The rows come from 5 hidden closed curves, with some noise, and rows from the same curve form a group. Each curve winds through 8 dimensions. The rows are also pushed far along 4 directions, which tell nothing about the answers.
Some rows, each with its group after it:
[ 10   3 -18  -2 -36   4 -20  11   8  -6 -21   4  16  24   3  -2 -20   4
 -30  16  17  31  -9  -6  -1] | vami
[ 55  72  18 -26  -1 -10 -28   4   4  -2 -12 -14  -4  18  29 -19  28  21
   5 -33 -45 -21  36  11 -43] | poro
[-15 -41 -17  24   0   2  26  -7  17   8   4 -20  12   1 -19  -8 -23   0
 -15  12  11  13 -24  -2  22] | vami
[-26 -53 -10  10   8  -8  34 -20   9  17   9   6 -19 -35 -11  28 -32  -5
   1  39  30   2 -29  12  31] | Risud
[ 12   8  -5 -10 -20 -11 -23 -11  -5  -8 -22   3   7  15   6 -10 -27  -2
 -18   9  -2   9 -25   0  21] | Risud
[  4  15  -3 -10 -39  22 -42  25 -10  -9 -14   5  13  29  -5  -6  -1 -13
 -33   7  28  23   8  -8 -21] | muvu
[  4   3 -12   0  -1  21 -24  -1  -8 -10   0   4 -13  -1   0   5  15 -12
  -6   1  15  -4  10   0  -7] | vami
[-37 -19  -9  18 -18  24   4  21 -17 -10  17  -8  24   6 -20  -3   2 -11
 -21   5  20  28   9 -20  -6] | Risud
[ 31  36  27 -14  -2   1 -36  21  12  -1   0  -2  10  35  11  -4  18   1
  14 -28   1  -7  21  -3 -28] | Risud
[-18 -35  -7   4  20 -24  23  -7 -18   4   5  10   6 -27   1   0   2   3
  20 -14 -19  10 -22   3  21] | vami
[  2  11   3  -6   5 -13   4  -3  -5  -2   1 -11   6 -22   2 -15  24  12
  19 -16 -47  -9  10   4  -8] | poro
[ 23  37   5 -15 -12 -12  -7  -3   8   3 -13  -3  -1   6  14  -8  -4  19
  -6   3 -24  -2  11   9 -12] | poro
[ -1  35  22  -3  20  30 -36   2  -7  -9  18   2  -1  12  -4 -19  46 -17
  12 -29   4 -23  35  -6 -24] | Risud
[ 58  25   9 -20  11 -34  32 -15  32  18  -2 -25 -34 -12  35  14   1  30
  28  -4 -50 -34  -6  22 -12] | poro
[-16 -13   2 -11 -22 -10 -17  -9 -14 -11 -11  14  25 -22 -13 -31   7 -10
   4   1 -23  22 -43  -1  15] | runan
[-16 -22   2  -2  25  -5  28 -18   3  17  -3  12 -16 -40  -8   7  -3   1
  12  11  11 -15  -3  16   3] | poro
[ -8   8  -3   6   0  28 -39  30 -28 -15  18  11  15  31  -2   0  30 -20
  -8 -30  26  20  30 -17 -20] | vami
[-26 -17   2  12 -28   8  -4  17 -14 -18 -13  -4  32   1 -24 -13 -15 -16
 -18   4  19  20 -15 -21  -5] | runan
[-20 -18 -14  13  16  -6  35   3  -3  18   3  -6 -11   6   1  22 -29  14
 -19  14  14   1  22   5  15] | runan
[ -5   6  16  -4  15  15  10  -5  28   7  18  18 -19 -10   0  25  18  -1
  32  14  18 -16  16  -4  -6] | runan
[ -2   6  -1 -14  -7   1  -2  12 -27 -13   8  -5   7 -24   8 -13  46  -4
  25 -27 -44   3  -3  -9 -25] | muvu
[-19 -25  -7  19  -5   9   5  17   7   4  14   6   4  17 -15  19  -9  -4
 -10  13  26  16   4  -7  17] | vami
[  1   6   0  -8  12 -20  28  -4   6   6  18 -11   0 -23  19   7  20  22
  32 -10 -44  -2  12   1  -7] | Risud
[-27 -35   0   0  30  11  47  -2   6  21  30 -14 -32 -40  -1  36  12  -1
  29  14  10 -27  17   7   0] | poro
[ 32  25   1  24  -3  11 -17  13   9 -17 -11  -9   1  52  -1   8 -26  -2
 -33  -7  37  -5  20 -12  -7] | muvu
[  6  10  -2  -7 -31   6 -31   9   1 -14 -14  11  24   6  -4 -16   6  -4
  -8   0   1  24  -7  -9 -13] | vami
[-41 -16   4 -16  -1   1 -12  17 -48   1  18  18   1 -32  -5   3  26 -15
  19  -8 -10   7   7   4 -11] | runan
[ -2  -9   2   3  -3  -9 -15  14 -19  -9  -3  15  14   1   0   0   1  -6
   7 -17   5  14  -9  -5  -9] | poro
[-12  23  12 -17  14  14 -11  12 -27   8  19  15 -24 -11   7  14  30  -4
  10  -6   7 -17  44  11 -32] | runan
[-30 -15   6   9  -7  14  23  10   1  13  12  -6 -16  -6 -17  22 -21  -3
 -15  32  34 -10  14   5  -9] | runan
[ -3  -4  -9   6  13 -10  27 -22  -1  11  16  11 -17 -19   6   4  -4  10
   0  13   1   7  -8  13   3] | Risud
[-41 -17  10  12  29  28  -7   2   4  13  43   7  -6  13 -15  16   5 -13
   5   7  49  -2  33   1   8] | muvu
[ -4 -18 -19  12  -2   3  18  -1 -10  -3  -3  -3 -12 -19  -9   3   2  -3
 -11   5  -2  -3  -9   4   0] | muvu
[-28 -34   2   6 -30 -17  16  16   3   4 -17  -7  32  -1 -28 -11 -27   1
 -12  16 -17  21 -31  -9  30] | runan
[-15  -3  14  -3 -11  11 -13   4  -7  -8  10   4  10 -16  -8  -6  11 -12
  10   2  16   3  -5  -3 -23] | vami
[ 18   1 -16  11   2   4  21  -4   8   6  -5  -6 -26  -4  -1   9  -3   7
 -17  11   0 -12   4  10  -3] | muvu
[-31 -11  -5  12  12  23 -16  21 -32 -14   4  11  20  -2 -16  -6  29 -17
  -3 -26  17  10  31 -18 -14] | poro
[-10  -6 -12  10 -41  20 -51  39 -41 -28  -5  -7  42  40 -15 -24   2 -25
 -41 -23  21  45  -6 -22 -15] | muvu
[-18 -22  10  -3  -5 -12  16  13   6  13   4  -9   6   5  -3  12 -19   2
  10   9  -4   0  -9  -3  17] | Risud
[-23   5  19  -7   5  15 -30  28 -16  -1   7   3  15  23  -4   2  14 -14
  10 -20  14  -5  30 -12 -12] | Risud
[  6  14  15   0  10   3   6   5  20  17  10   1 -20  -4  -2  18   5  11
   8  10  11 -22  31  17 -20] | poro
[  2 -10   3 -12   3 -34  21   3 -25   1   5 -16   8 -31  15  -4   7  11
  19 -21 -51   0 -15   4  -3] | muvu
[  4  -8 -22  -1 -26  -8 -10   5 -28 -19  -9  -7   8   3  11  -2 -13  -6
 -17   0  -9  22 -28 -10   7] | poro
[-14 -22  -5  16 -16   6 -13   0   9   4  12 -14  13  35 -16  -3 -38  -8
 -33  20  31  20 -14   0  30] | muvu
[-28 -19   0 -10  -8 -17   1   3 -39 -10  -4 -21  24 -32  -2 -28  11  -5
  14 -22 -50   2 -22  -3  -1] | poro
[-20   7  22  -8   7  14  14  13  -8   9  21  -1 -17 -18  -4  19  14  -4
  15   5  13 -22  32   4 -33] | runan
[-17  -4  27 -11  15   1  -6  12  -6   0   4  -4  10 -25 -10  -3  32  -8
  39 -22 -19 -25  16  -6 -12] | vami
[ 36   4 -14  12 -12 -20 -11  -7   4 -16 -27  -5  23   5  -2 -30  -3   9
 -14 -20 -29  17 -28   1   2] | Risud
[ 22   7  -8   5  19  -6   6   1  27  18 -15  12 -10  15   9  23 -18  21
 -10   4  27  -3  34  12  -3] | Risud
[-21 -13   6  17  14  11   9  -2   9   3   8 -11   3   3 -20  -8   0  -7
   4  -1   5 -15   6  -3  13] | poro
[-31  -6   4  19   1  36  17  11  10   6  15  -3 -11  10 -19  25 -17  -8
 -21  30  62  -9  35  -8 -16] | runan
[ -7 -16  -6  10  20  -1   9  -5 -19  -5   2  10   3 -33 -10 -14  26  -7
  11 -23 -11  -1  -5   4 -12] | Risud
[ -2  -3   0   7  -7  -2  16  -3   9   2 -12  -9 -16   0  -3  23 -35   4
 -16  28  19 -17   6   2   9] | muvu
[ 11   0  -5   8  -5   2 -25  -9   4   1  -7  -1   8  23 -10 -15 -27  -6
 -36   6  28  13  -9  11  15] | muvu
[  3  -1 -10  -9 -12 -21   8 -17  -3  -3  -2  -2 -12 -14  16   5 -14   9
   7  16 -31   3 -28   5  24] | vami
[  7 -13   4   5  21   2   4  -1   7   4  14  10 -15 -17  -3  13  22  -5
  23 -10   7 -13   1   7  -6] | vami
[ 27  20  -7  -9 -21 -30  -1 -15   6  -9 -23  -6  11  -9  10 -21  -7  19
  -5   1 -50  11 -25   5  10] | poro
[-10  -8 -28   7  -2  19   4  -4   3   7   1   0 -10  13   5  13 -15   2
 -25  23  29  15  13   0   7] | vami
[-13  -1 -15  19 -28  13 -20  26 -30 -24 -15 -13  31  35 -14 -14 -14 -13
 -40 -11  10  25   4 -24   2] | runan
[  6 -11  -2  11  20   3  12  12  11  15  11  12 -15  17   1  29  -5   3
  -1   0  27  -2  24   4   5] | vami
[-23 -15   0   7  10  16 -14   7 -29  -4  19  10 -16  -4  -8  10  13 -22
   6  -2  18 -10   2   4  -3] | Risud
[ 22  -1 -13  -7 -26 -32 -13 -21  -9  -3 -18 -12  12   3   6 -25 -36   7
 -30   8 -27  23 -49  14  29] | muvu
[-23 -12   9   6  -3  13  -5  25   3   5   0   5  23  17 -20  -1   5  -6
  -4  -6  18  11  18 -12   0] | runan
[ 13  11 -14  18 -26   0  -7   5  -1 -19 -18 -23  17  36  -4 -17 -25   1
 -38   1  -8  11  -9 -14  12] | runan
[-25 -25 -18  14 -30  13 -17   3 -27 -32  10 -16  22   6  -6  -8 -11 -21
 -14   6  10  29 -34 -22  11] | runan
[-19  14   3   1   9  30  -7   8 -12   2  16 -12 -14  19   3  15  -2 -10
 -12   6  33 -15  40  -5 -14] | vami
[  8  15   5   4 -12  -3  -5  -3  -1  -6  -9  -8  17  19  -8 -32  -4  -2
 -19  -8 -17   8 -15  -6   8] | Risud
[ -2 -41  -6 -10 -22 -36  27  -7   0   5 -30   4  22 -32   0  -6 -33   6
  -1  12 -17  26 -58   0  21] | poro
[  1   2  15 -18   6 -10  10   0  -9  -3   7  -3 -17 -43  12  17  22   0
  38  -3 -22 -26   1   4 -19] | muvu
[-56 -46 -12   4  16  -3  51   6 -26  15  27  -3  -6 -43  -7  17  12   4
  22   7 -17   4   4  -1   9] | muvu

New rows. What belongs after each?
[  5  -7  -4  18  -3   9  17  -1  25  -2  -7  -2   2   9 -12  -1  -3   1
  -2   9   6   0 -10 -10   7] | muvu
[-38 -18   9   9   9  36 -11  31  -5   1  11 -11  21  11 -25  -1  21 -19
   1 -14  34  -2  41 -17 -20] | vami
[ -1   8   2 -10   2 -11   2  11  -9   8   2  -7  11  13  13  -3  -1  13
  -1 -14 -13   9  15   0 -10] | runan
[-34  -8   0   3   9   6 -11  -5 -17   0  20   9  -1   4  -1   3  -4  -8
   4   8  10   1   6   3  14] | Risud
[ 51  49  24  -7  36  -1   1  -3  39  21  10   7 -42  -2  14  20  31  22
  25 -11  -2 -48  55  30 -42] | poro
[ 21  45  18  -1 -30  29 -41  31  -8 -17 -10  -7   5  35  -8  -8   8 -15
 -32  -9  30  -5  29  -8 -48] | runan
[-20  -5  -7  11  -2   9  -8  -6 -18  -5  19   7  -4   4  -6  -5  -1  -9
  -9   6  12  10  -8   4   5] | Risud
[-11 -33 -10   4   4  -9  12 -16   3   5  19 -14   2 -12   2  -3  -7  -1
  12   5 -11   9 -30   4  22] | runan
[ 17  -8  -6   0   5  -7  -6  -7  17  11   2  -4   6  15   5 -12  -5   6
  -4  -8  -1  12 -12  10   9] | runan
[-13 -14   5   1  18 -11  30 -11  12   9  -1   4   6 -23   0   0  -3   9
  18   1  -3  -2  -4  -2   3] | runan
[  6  17   6 -10  -9 -11 -22   2  -2  -2 -15   1  13  29   7 -10 -19   4
  -7  -3  -9   4  -5  -1  14] | Risud
[-15 -20 -12  24  10  -4   4  -1  -9  -7 -10  12  16   4 -20 -12  -9  -3
 -12 -10   9  12  -7  -5  19] | poro
[  1 -10 -21  31 -12  13 -28  13 -11 -19 -14  -5  23  29 -24 -21  -4 -10
 -35 -13  14  17  -2  -6   4] | Risud
[ -6 -14  -7 -16 -25 -36  12  -6 -24   3 -14   5   3 -28   6  -7 -21   8
  -4  14 -37  17 -40  13  16] | runan
[ 16  -4   2  -2  -5 -34   8  -6  27  14 -18   0  17  17   7  -2 -39  23
  -5   8 -10  14 -18   8  23] | Risud
[ 19  11  17  -7  13  -2  20   5  34  19   5 -20  -8  11   9  10   0  14
  13  -2   0 -21  18   4 -16] | vami
[ -7  11   1  -3 -14   3 -11  15 -15  -1  -4 -15   8   8  -2  -8  -3   2
 -14  -4  -6  -1  17   2 -16] | poro
[  0   8   1  12   4   6  -8 -15  22   3  -3   4   6  31  -6  -7 -28   1
 -19  13  26   6   0  -2  23] | muvu
[ 15 -21  -8 -19  -9 -34  12 -10 -23 -18  -8 -14  10 -55  18 -15  24   0
  33 -24 -67   8 -52  -4   1] | poro
[ 10  17   9  -3  34   9  10  -6   9  19  23  13 -52  -1  15  32  12   2
  22   6  16 -39  29  20 -13] | Risud
[-23 -32 -34  27 -13  21  -4   9 -28 -15   2  -8  -6  12 -16  13 -23 -19
 -42  16  38  15  -3  -5  13] | poro
[-18 -42  -7   0   3 -28   7  -8 -29 -10 -17   4  27 -39 -11 -23   1  -6
  15 -21 -35  12 -45  -3  27] | vami
[  6  -1  12 -22 -23 -17 -30  24 -27  -4  -8  14  16 -12  -2 -13  23  -7
  12 -22 -29  13 -19   4 -13] | runan
[-26 -25  -9  32  18  15  16  -6   8   1  23  13 -19   4 -18  24  -9  -8
  -1  23  36  -6   7  -1  26] | poro
[ 13   8   4 -10  -3 -12   6 -10  14   8 -22   3   5   3   5  -6 -21   9
 -12   7   1   3  -8   1  12] | Risud
[ 36  45  20 -23 -23 -11 -31  -2  11  -8 -18   7  11  11  15 -19   7   8
   4  -8 -19   2  -7   2 -20] | poro
[ 14  12   9   0   2   2 -33  -6   5  -5   1   8  17  24   0 -17  -3  -7
  -8 -13  17  11  -5   1   3] | muvu
[ 15   7   6   0   9 -12   9 -17  13   2  -9 -17  -1  -3  -1 -19   0   6
   7 -10 -30 -19 -14   7   8] | poro
[ 25 -10  -2  -9 -15 -26   5  -2  -6  -9  -7 -25   2 -21  12  -8   3   4
  13 -13 -46  -1 -39   5  -3] | poro
[-42 -11  22   6  28  27  -3   1  -5   1  26   5  -1 -13 -20  -1  29 -21
  29  -7  20 -23  20  -7  -5] | poro
[-28 -40   0  -5  19   0   7   2 -20   0  15  12 -11 -49  -6  19  24 -13
  38  -4  -1  -9  -4   4   1] | vami
[ -6  21  27 -15  36   2  21  -6  15  27  17  18 -35 -30  -4  15  35  10
  36   2 -13 -44  39  20 -13] | runan
[ 15   5 -19  12 -24   7   7   8   6  -7 -13  -8   2  20  -3  -8  -6   4
 -26   7  -7  14 -14  -7   1] | muvu
[ -2  -1   6  -3  19   6  -9  23 -20   4   6  12  -7  -5  -3  11  30  -7
  11 -25   7  -9  30   5 -22] | runan
[  9  -9   3 -28 -14 -31  -3 -14 -24 -12 -25  -8  24 -36  11 -37   2  -4
  17 -22 -50   8 -56   0  -1] | poro
[-23 -11  20   2   9  17 -19  14 -13 -11  20 -10  16 -13 -17  -7  34 -21
  25 -24   3 -11  12 -10 -15] | muvu
[ -4   4 -11   6  -5 -10   1 -13 -10  -3  -3 -13  -3   9   4   0 -33   6
 -26  14  -3   1  -4   5  25] | muvu
[ -9   5   7   6  27  28  -3   5  -9  -6  36  -5 -22 -12   9  22  35 -12
  26 -13  21 -24  36  -5 -33] | runan
[-13 -18  -2  18 -15 -15   6  -2   5   0 -19  15  13   8 -25  -2 -40   1
 -24  23  13  15 -23   1  35] | vami
[ -7  -2  10   2  26 -11  29  -8  11  11  11 -16  -4 -23  -3  -4  19  13
  28 -10 -38 -24  13   6   4] | poro
[-32 -17  -6  22  -8  36 -39  20 -27 -31  14  -7  29  16 -29 -20  29 -34
  -8 -23  16  12   5 -25  -1] | runan
[  9  26  24 -17  -7  -5 -12  20   5   4  -1  -4  16  16   3 -11  20   7
  14 -20 -29  -2  15  -5 -17] | runan
[  3  18   1  -9 -13   1 -36  -1 -14 -13  -8   5   4  24   7  -9 -10  -8
 -11  -1   3   5  -6  -2   8] | Risud
[-48 -58  -5   4  -2  -5  27   8 -26   3  17 -21   2 -41 -13  11  -2 -11
  17   8 -11  -1 -21  -2   8] | poro
[ 11  -4 -12  18   9   4   2  -6  -3  -4  -9   6  -1  -7 -12 -14   9  -5
 -16 -10   8   2  -1   5  -7] | Risud
[ 17  33  23 -26  17 -27   1 -16   0   0  -5   8   5  -3  27 -19  12  13
  39 -24 -47 -13 -13   1  -1] | poro
[-12  -5  10 -22 -11 -24   2  11 -26  -1   2 -14  16 -30   9 -11  13   5
  27 -16 -48   1 -12   3 -17] | poro
[-10 -32  -3  18 -12 -21  12   4 -14 -12  -7 -17  21  -1  -9   1 -35  -3
 -12  -1  -1  12 -30  -8  23] | muvu
[  1 -14 -12   7 -21  -6 -15  19 -12 -12  -4   3  25  24  -1  -4 -10  -3
 -16  -6   0  36 -19 -12  12] | vami
[ 10  33   8 -16   8   8 -15   2  -6  -9  22   3 -10   6  27   9  34   1
  28 -14 -18  -9  22  -8 -15] | runan
[  1 -25 -24  -2   1 -28  40 -19  -6   7  -1 -11 -19 -25  18  17 -27  16
   2  19 -27   1 -31   9  26] | poro
[-28 -23  -6  17  12  10   7  -3 -25  -4  22  12  -3 -18 -16  -9  15 -13
   0  -4  10   7 -10   5  -3] | Risud
[-19 -20   8  10   0  -7   2   8   1   1 -14   8  13  -8 -25  -2 -10  -5
  -1   3   3  -4  -5  -3  19] | vami
[ 15  17  -9  18  -7   5   5   3  12  -7 -10 -18   0  34  -2  -3 -18   6
 -27   4  -2  -3  10 -10  12] | runan
[ 25  35   3 -18 -27 -19 -30  -1 -17 -19 -20  -4  23  -5  12 -34  15   7
   1 -19 -50  13 -14  -2 -15] | poro
[ -2   7  14  -5  30  -5  -1   6  14  17  12  12   1   1   6  16  10  12
  23 -12  13  -6  40   7 -13] | Risud
[  4  18  13  -9  18  12 -24   7 -24  -5  20  13 -22  -3  10   5  38 -16
  26 -22  -1 -24  16   7 -26] | Risud
[  2  20  -7  11 -35  34 -45  36 -10 -26  -9  -7  32  49 -16 -13   9 -17
 -40 -12  28  27  26 -29 -16] | poro
[ 26   6 -15  13  21   6  33 -12  44  19   0  -8 -27  -1   8  29 -12  23
 -11  19  20 -16  35  10   0] | Risud
[ 14  21   7  12  25   1 -14  -7   2  -8   2  18  -5  12   1  -8  20  -1
  13 -24  -2 -12  14   1  -4] | poro
[ -8  -9   4   9   9  11 -19   3 -11  -4  -2  18   1 -23 -21  -7  20 -14
   3 -10  21  -6  11   9 -20] | poro
[ 27  27  23 -25  32 -12  -3   1  19  20   8   9   0   2  22  -3  37  16
  40 -36 -23 -10  26   8 -23] | runan
[ -9  11   0   6  -6   4   9   1   2   4   7 -22   1  17  -2  -5 -15   7
 -16   9  -7  -4  13  -1   2] | runan
[-41 -43   4   8  -8  -5  16  17  -4   5  -3   4  32 -10 -27  -5  -9  -6
   3   4   2  20 -15 -13  19] | runan
[-12  15  13   6  20  21   6  16  13  10  16  -3  -2  20  -5  11  18   3
   6 -10  15 -14  53  -8 -12] | poro
[ 19   1   3  -8  27 -33  36 -38  20  13   1 -12  -8 -34  20 -13   4  22
  33  -6 -50 -16 -25  14  11] | runan
[ 17  43   9   5  -2  22 -28 -13   1 -13   5  -3   0  21  -2 -26   9  -7
 -18  -8  17  -8  13  -2 -27] | vami
[  5 -13   0  -4   2 -13  -1   4  12  11  -8   4  21  10  -1 -12  -5   7
   1  -9  -4  18 -12   2   9] | runan
[-22  -2  -7  10  -3  23 -16  26 -20   1   8  -7  14  33  -7   2  -7  -7
 -31  -8  34  16  35  -9 -12] | runan
[ 40  18   6 -25 -42 -22 -29  16  -7 -24 -25 -20  26   9  19 -18   4  -1
   5 -22 -44  15 -37 -15 -11] | Risud
[  1 -21   6   8  11 -18  32  -5  39  29   3  -3  -8   8  -2  24 -37  19
   2  24  15  -5  -2  14  23] | Risud
[-14 -17 -15  18   7   3   9   5  -7  -2 -10   6  12   2 -12  -2  -6   0
 -17  -4  10  13   8  -7   9] | poro
[-12 -18   8   5   1  -6   1   6  -7   1   5   4   2 -31 -15   0  13  -3
  17  -3  -5  -5  -3  12 -12] | poro
[-12   9   4  -2  14  27  -5   5 -11   6   6 -16 -13  10  -1   1   9 -11
  -7  -6  21 -24  33   2 -18] | poro
